The rows of a group lie close to one hidden flat surface of 9 dimensions, which passes through zero. Surfaces can cross.
In the rows, 128 means zero.
Known rows, each followed by its group:
128; 103; 114; 129; 120; 146; 119; 139; 135; 118; 127; 113; 147; 122; 140; 115; 139 => Z293
114; 120; 138; 110; 129; 143; 109; 139; 137; 129; 126; 138; 143; 131; 120; 123; 132 => Z92
131; 154; 105; 127; 140; 137; 119; 98; 133; 141; 109; 120; 151; 97; 110; 158; 126 => Z204
148; 124; 169; 148; 99; 106; 102; 98; 123; 119; 119; 141; 137; 126; 101; 109; 146 => Z345
135; 143; 143; 125; 138; 114; 148; 130; 120; 145; 103; 135; 142; 135; 143; 113; 128 => Z814
119; 128; 158; 129; 148; 147; 118; 139; 97; 122; 106; 150; 116; 154; 124; 165; 126 => Z981
164; 135; 171; 133; 110; 134; 138; 122; 103; 125; 116; 134; 119; 172; 142; 110; 131 => Z204
152; 131; 133; 99; 109; 132; 137; 111; 150; 146; 112; 129; 161; 135; 155; 87; 132 => Z981
162; 138; 158; 154; 92; 128; 96; 114; 97; 108; 101; 151; 125; 150; 115; 141; 149 => Z293
99; 93; 134; 92; 150; 132; 117; 119; 139; 133; 130; 127; 98; 138; 126; 118; 130 => Z204
129; 187; 128; 147; 101; 91; 121; 101; 141; 156; 131; 154; 88; 100; 135; 126; 125 => Z92
92; 115; 94; 107; 142; 146; 109; 185; 134; 127; 129; 111; 146; 131; 112; 114; 139 => Z345
144; 110; 161; 137; 151; 150; 175; 122; 126; 109; 179; 115; 152; 142; 126; 149; 88 => Z293
130; 168; 134; 140; 129; 114; 143; 143; 116; 146; 127; 123; 112; 138; 126; 114; 122 => Z204
156; 116; 144; 133; 107; 156; 137; 139; 126; 111; 127; 137; 167; 142; 161; 129; 126 => Z293
121; 137; 108; 92; 122; 81; 160; 154; 146; 125; 159; 187; 102; 141; 147; 148; 110 => Z293
120; 120; 139; 156; 149; 120; 119; 118; 97; 117; 125; 107; 103; 131; 90; 143; 130 => Z204
135; 150; 134; 133; 163; 133; 154; 133; 93; 129; 116; 120; 129; 152; 108; 161; 111 => Z92
131; 128; 135; 117; 114; 118; 134; 112; 152; 137; 133; 158; 132; 112; 158; 128; 123 => Z345
108; 117; 121; 86; 123; 128; 127; 157; 159; 144; 132; 132; 144; 134; 142; 83; 134 => Z204
140; 172; 129; 141; 140; 142; 149; 107; 120; 150; 118; 121; 124; 119; 147; 149; 109 => Z345
125; 120; 156; 150; 136; 108; 136; 107; 131; 126; 149; 128; 122; 115; 114; 127; 119 => Z345
128; 147; 179; 114; 152; 110; 154; 140; 121; 154; 108; 130; 171; 150; 107; 92; 122 => Z814
124; 148; 141; 114; 122; 133; 132; 140; 143; 137; 145; 144; 143; 130; 126; 125; 114 => Z293
139; 164; 152; 129; 140; 103; 155; 132; 107; 144; 131; 120; 110; 160; 101; 108; 116 => Z981
138; 96; 152; 117; 115; 161; 125; 124; 145; 122; 144; 116; 144; 139; 150; 99; 126 => Z92
117; 127; 140; 114; 118; 150; 117; 147; 150; 128; 147; 142; 159; 127; 127; 124; 122 => Z981
132; 144; 138; 106; 140; 120; 142; 86; 139; 149; 127; 140; 108; 126; 136; 138; 112 => Z814
136; 126; 144; 134; 134; 117; 149; 142; 121; 132; 112; 118; 165; 135; 130; 101; 131 => Z814
151; 141; 130; 130; 68; 138; 99; 115; 164; 132; 142; 129; 147; 113; 138; 85; 139 => Z92
123; 102; 123; 112; 147; 131; 132; 126; 118; 126; 118; 109; 114; 144; 127; 122; 133 => Z981
115; 117; 161; 139; 123; 140; 100; 137; 125; 117; 130; 148; 134; 126; 110; 142; 133 => Z293
147; 131; 131; 132; 103; 149; 126; 157; 111; 124; 105; 129; 131; 158; 168; 107; 142 => Z293
111; 112; 97; 132; 107; 110; 120; 187; 145; 111; 152; 133; 151; 120; 122; 104; 141 => Z814
131; 115; 165; 141; 133; 146; 141; 130; 124; 109; 168; 140; 124; 144; 128; 154; 101 => Z204
133; 153; 155; 135; 137; 139; 137; 115; 131; 146; 133; 117; 145; 124; 119; 117; 114 => Z345
130; 108; 116; 146; 117; 129; 126; 142; 128; 102; 144; 137; 138; 120; 134; 146; 130 => Z204
101; 111; 124; 131; 148; 113; 125; 107; 150; 134; 139; 126; 130; 88; 118; 136; 124 => Z92
132; 128; 116; 117; 118; 119; 107; 134; 116; 117; 107; 143; 132; 138; 111; 140; 146 => Z814
133; 85; 128; 131; 125; 154; 96; 119; 115; 99; 119; 112; 133; 136; 107; 140; 145 => Z981
109; 125; 135; 144; 127; 115; 124; 159; 121; 120; 148; 132; 110; 134; 113; 124; 129 => Z204
110; 141; 174; 138; 99; 139; 103; 159; 134; 132; 159; 156; 94; 148; 132; 104; 126 => Z981
132; 129; 137; 159; 153; 114; 160; 109; 109; 130; 146; 94; 88; 132; 122; 125; 111 => Z981
115; 105; 139; 137; 128; 118; 95; 106; 130; 127; 99; 138; 137; 101; 117; 131; 151 => Z345
140; 148; 134; 138; 142; 65; 177; 123; 117; 133; 133; 149; 116; 130; 129; 135; 113 => Z293
144; 140; 83; 138; 104; 105; 154; 158; 116; 126; 115; 138; 93; 137; 190; 123; 139 => Z204
151; 168; 168; 134; 121; 117; 151; 140; 117; 132; 142; 146; 152; 153; 107; 126; 109 => Z814
107; 117; 81; 82; 117; 118; 112; 150; 152; 144; 111; 135; 104; 129; 154; 95; 150 => Z345
119; 106; 125; 91; 104; 154; 98; 140; 143; 123; 138; 150; 89; 155; 155; 118; 138 => Z92
137; 117; 119; 114; 124; 145; 126; 124; 122; 125; 118; 126; 108; 146; 150; 129; 132 => Z92
139; 138; 124; 142; 127; 118; 122; 125; 117; 118; 111; 131; 164; 118; 100; 147; 135 => Z814
82; 116; 110; 106; 145; 110; 128; 171; 141; 137; 147; 137; 99; 130; 127; 113; 128 => Z981
123; 115; 117; 94; 145; 117; 138; 143; 119; 123; 133; 132; 108; 164; 116; 127; 125 => Z814
105; 132; 152; 135; 166; 138; 169; 164; 114; 152; 114; 122; 125; 140; 176; 116; 116 => Z293
167; 147; 102; 152; 73; 116; 131; 118; 136; 108; 181; 115; 91; 136; 129; 112; 121 => Z92
139; 101; 83; 126; 120; 99; 131; 102; 125; 126; 113; 96; 88; 125; 142; 97; 150 => Z981
148; 117; 85; 138; 107; 127; 133; 120; 138; 104; 129; 144; 147; 99; 158; 169; 131 => Z345
119; 108; 107; 117; 151; 130; 124; 171; 92; 98; 115; 131; 138; 158; 92; 164; 137 => Z92
148; 121; 100; 146; 116; 111; 165; 155; 132; 100; 173; 120; 151; 129; 130; 130; 114 => Z814
124; 145; 103; 121; 136; 133; 132; 154; 114; 134; 128; 103; 107; 150; 117; 115; 128 => Z345

New rows, each followed by its group:
136; 140; 127; 146; 107; 114; 112; 160; 112; 95; 162; 141; 133; 146; 70; 150; 125 => Z92
120; 143; 86; 118; 96; 109; 108; 151; 140; 123; 150; 144; 87; 130; 126; 124; 136 => Z92
148; 94; 159; 105; 127; 147; 123; 106; 114; 116; 97; 151; 133; 157; 154; 142; 137 => Z345
163; 147; 142; 133; 105; 123; 153; 119; 135; 126; 158; 125; 141; 142; 127; 110; 110 => Z345
141; 134; 120; 161; 116; 98; 142; 105; 137; 118; 155; 124; 123; 99; 123; 136; 118 => Z345
109; 106; 143; 127; 138; 131; 139; 132; 146; 137; 155; 110; 113; 125; 141; 93; 118 => Z981
145; 97; 152; 154; 118; 130; 113; 114; 106; 96; 115; 146; 137; 129; 128; 159; 141 => Z293
119; 114; 87; 132; 127; 119; 114; 136; 130; 121; 119; 110; 125; 108; 123; 125; 145 => Z345
124; 127; 106; 125; 125; 148; 102; 151; 109; 119; 94; 138; 128; 134; 135; 157; 146 => Z345
149; 119; 101; 111; 83; 119; 143; 117; 162; 126; 158; 148; 87; 129; 197; 107; 124 => Z814
119; 143; 112; 101; 106; 106; 104; 128; 146; 159; 106; 119; 105; 131; 125; 64; 152 => Z345
155; 147; 113; 142; 98; 107; 115; 112; 114; 126; 109; 123; 104; 136; 121; 114; 147 => Z345
138; 104; 112; 104; 124; 105; 155; 134; 129; 119; 160; 114; 86; 164; 137; 96; 121 => Z345
152; 89; 120; 127; 110; 151; 115; 111; 119; 97; 127; 119; 129; 144; 136; 139; 138 => Z92
121; 111; 104; 113; 131; 141; 119; 113; 149; 129; 123; 124; 150; 101; 139; 137; 131 => Z293
112; 143; 165; 154; 148; 115; 134; 87; 132; 146; 123; 149; 117; 88; 137; 157; 114 => Z345
87; 115; 145; 151; 170; 111; 132; 130; 116; 148; 86; 131; 127; 93; 149; 135; 138 => Z293
119; 151; 142; 152; 130; 131; 107; 134; 116; 132; 118; 117; 143; 117; 94; 127; 135 => Z345
139; 130; 121; 118; 105; 137; 116; 142; 131; 113; 165; 119; 113; 155; 100; 112; 125 => Z293
147; 77; 133; 137; 136; 133; 139; 120; 92; 94; 111; 126; 104; 157; 156; 155; 138 => Z92
148; 107; 99; 126; 104; 135; 110; 127; 129; 113; 104; 121; 145; 127; 142; 119; 153 => Z92
102; 122; 140; 122; 120; 139; 88; 153; 130; 110; 146; 165; 120; 131; 95; 162; 130 => Z204
138; 151; 119; 117; 114; 138; 130; 134; 141; 142; 129; 115; 150; 130; 128; 101; 127 => Z345
113; 147; 132; 140; 128; 114; 110; 123; 120; 140; 107; 143; 100; 115; 128; 137; 139 => Z345
134; 124; 146; 131; 136; 138; 128; 101; 119; 123; 134; 132; 113; 133; 121; 155; 116 => Z92
125; 101; 83; 107; 121; 108; 115; 137; 121; 119; 90; 137; 121; 131; 144; 126; 159 => Z814
135; 150; 131; 115; 117; 151; 115; 129; 137; 125; 154; 124; 140; 139; 92; 132; 115 => Z92
140; 126; 123; 114; 124; 120; 126; 110; 118; 132; 96; 138; 117; 138; 145; 131; 140 => Z814
117; 140; 136; 105; 122; 123; 121; 137; 135; 147; 120; 150; 99; 139; 149; 113; 130 => Z814
146; 146; 120; 140; 103; 125; 107; 99; 133; 137; 94; 133; 147; 101; 134; 126; 147 => Z345
107; 123; 112; 116; 142; 111; 131; 134; 133; 135; 120; 141; 116; 116; 140; 136; 131 => Z293
88; 126; 129; 103; 147; 121; 117; 144; 138; 148; 114; 151; 115; 120; 134; 130; 132 => Z92
177; 133; 146; 153; 101; 140; 141; 104; 113; 110; 120; 138; 148; 136; 156; 149; 125 => Z204
128; 147; 135; 135; 119; 113; 139; 119; 152; 140; 153; 133; 133; 107; 129; 116; 114 => Z345
138; 118; 93; 140; 107; 108; 108; 148; 114; 112; 80; 135; 159; 116; 136; 130; 167 => Z814
118; 126; 118; 89; 148; 133; 151; 135; 134; 150; 123; 118; 111; 149; 153; 104; 121 => Z204
135; 111; 101; 121; 136; 108; 112; 115; 87; 120; 65; 132; 85; 147; 137; 149; 160 => Z981
137; 144; 141; 132; 109; 143; 123; 139; 128; 125; 149; 135; 112; 147; 128; 125; 119 => Z981
125; 151; 110; 152; 125; 110; 134; 133; 131; 132; 146; 115; 118; 109; 112; 126; 124 => Z345
130; 145; 119; 157; 118; 104; 117; 130; 102; 118; 121; 147; 78; 130; 125; 158; 135 => Z345
124; 138; 103; 131; 148; 136; 152; 156; 106; 120; 145; 122; 95; 149; 138; 158; 112 => Z345
132; 134; 131; 94; 132; 137; 151; 140; 126; 143; 128; 131; 103; 167; 158; 112; 117 => Z981
143; 174; 142; 155; 125; 118; 156; 118; 134; 149; 139; 117; 146; 112; 128; 112; 110 => Z204
119; 136; 98; 146; 115; 123; 117; 149; 139; 108; 161; 135; 134; 105; 111; 153; 124 => Z814
118; 124; 152; 146; 168; 146; 157; 129; 117; 138; 132; 98; 134; 128; 135; 124; 110 => Z293
146; 128; 153; 144; 83; 123; 104; 110; 132; 109; 159; 160; 86; 139; 129; 134; 128 => Z92
111; 150; 112; 143; 143; 126; 123; 126; 121; 143; 115; 119; 110; 108; 127; 141; 128 => Z345
99; 86; 119; 111; 120; 120; 96; 130; 172; 127; 123; 144; 174; 85; 127; 107; 150 => Z345
117; 180; 114; 139; 119; 119; 123; 153; 130; 148; 138; 120; 114; 124; 109; 110; 125 => Z345
135; 106; 97; 102; 119; 115; 135; 129; 126; 121; 125; 132; 90; 150; 158; 120; 136 => Z345
125; 164; 160; 153; 117; 95; 146; 128; 147; 141; 181; 134; 115; 119; 102; 103; 104 => Z345
107; 128; 137; 109; 122; 147; 110; 117; 176; 143; 167; 120; 156; 98; 104; 101; 117 => Z92
136; 146; 98; 129; 96; 115; 115; 124; 140; 125; 149; 132; 97; 120; 124; 126; 129 => Z92
126; 112; 131; 130; 156; 133; 155; 119; 114; 130; 108; 139; 122; 126; 170; 163; 120 => Z293
140; 131; 131; 133; 99; 146; 111; 147; 132; 123; 131; 112; 147; 139; 125; 94; 140 => Z293
133; 110; 129; 125; 123; 129; 97; 125; 111; 113; 102; 125; 133; 141; 99; 129; 153 => Z981
178; 151; 161; 130; 126; 135; 184; 98; 123; 134; 163; 106; 131; 163; 135; 109; 88 => Z345
117; 128; 153; 117; 142; 123; 154; 115; 156; 158; 139; 120; 140; 115; 148; 87; 114 => Z814
161; 145; 128; 136; 130; 136; 145; 115; 97; 127; 119; 95; 108; 162; 122; 123; 125 => Z345
169; 156; 154; 144; 130; 143; 151; 96; 98; 133; 96; 125; 133; 147; 151; 148; 120 => Z293
104; 133; 123; 128; 152; 126; 135; 174; 106; 127; 126; 127; 117; 147; 114; 135; 126 => Z814
134; 75; 93; 135; 154; 116; 153; 98; 118; 107; 113; 109; 122; 109; 159; 159; 132 => Z293
165; 126; 148; 108; 146; 128; 139; 91; 90; 122; 91; 124; 131; 172; 107; 144; 130 => Z814
117; 137; 115; 118; 162; 125; 142; 148; 102; 132; 100; 124; 134; 140; 117; 150; 129 => Z92
143; 135; 114; 102; 99; 134; 113; 132; 154; 128; 123; 139; 183; 122; 119; 109; 137 => Z981
124; 140; 185; 138; 128; 141; 139; 144; 128; 134; 171; 119; 123; 155; 105; 96; 104 => Z981
126; 124; 141; 124; 137; 143; 157; 121; 142; 142; 144; 124; 115; 128; 170; 117; 109 => Z981
117; 103; 125; 137; 141; 119; 129; 99; 135; 125; 138; 119; 113; 104; 128; 138; 126 => Z204
109; 108; 119; 117; 115; 148; 103; 148; 167; 129; 139; 132; 179; 97; 135; 109; 137 => Z293
130; 155; 167; 126; 133; 126; 144; 123; 132; 155; 125; 138; 133; 135; 137; 109; 116 => Z814
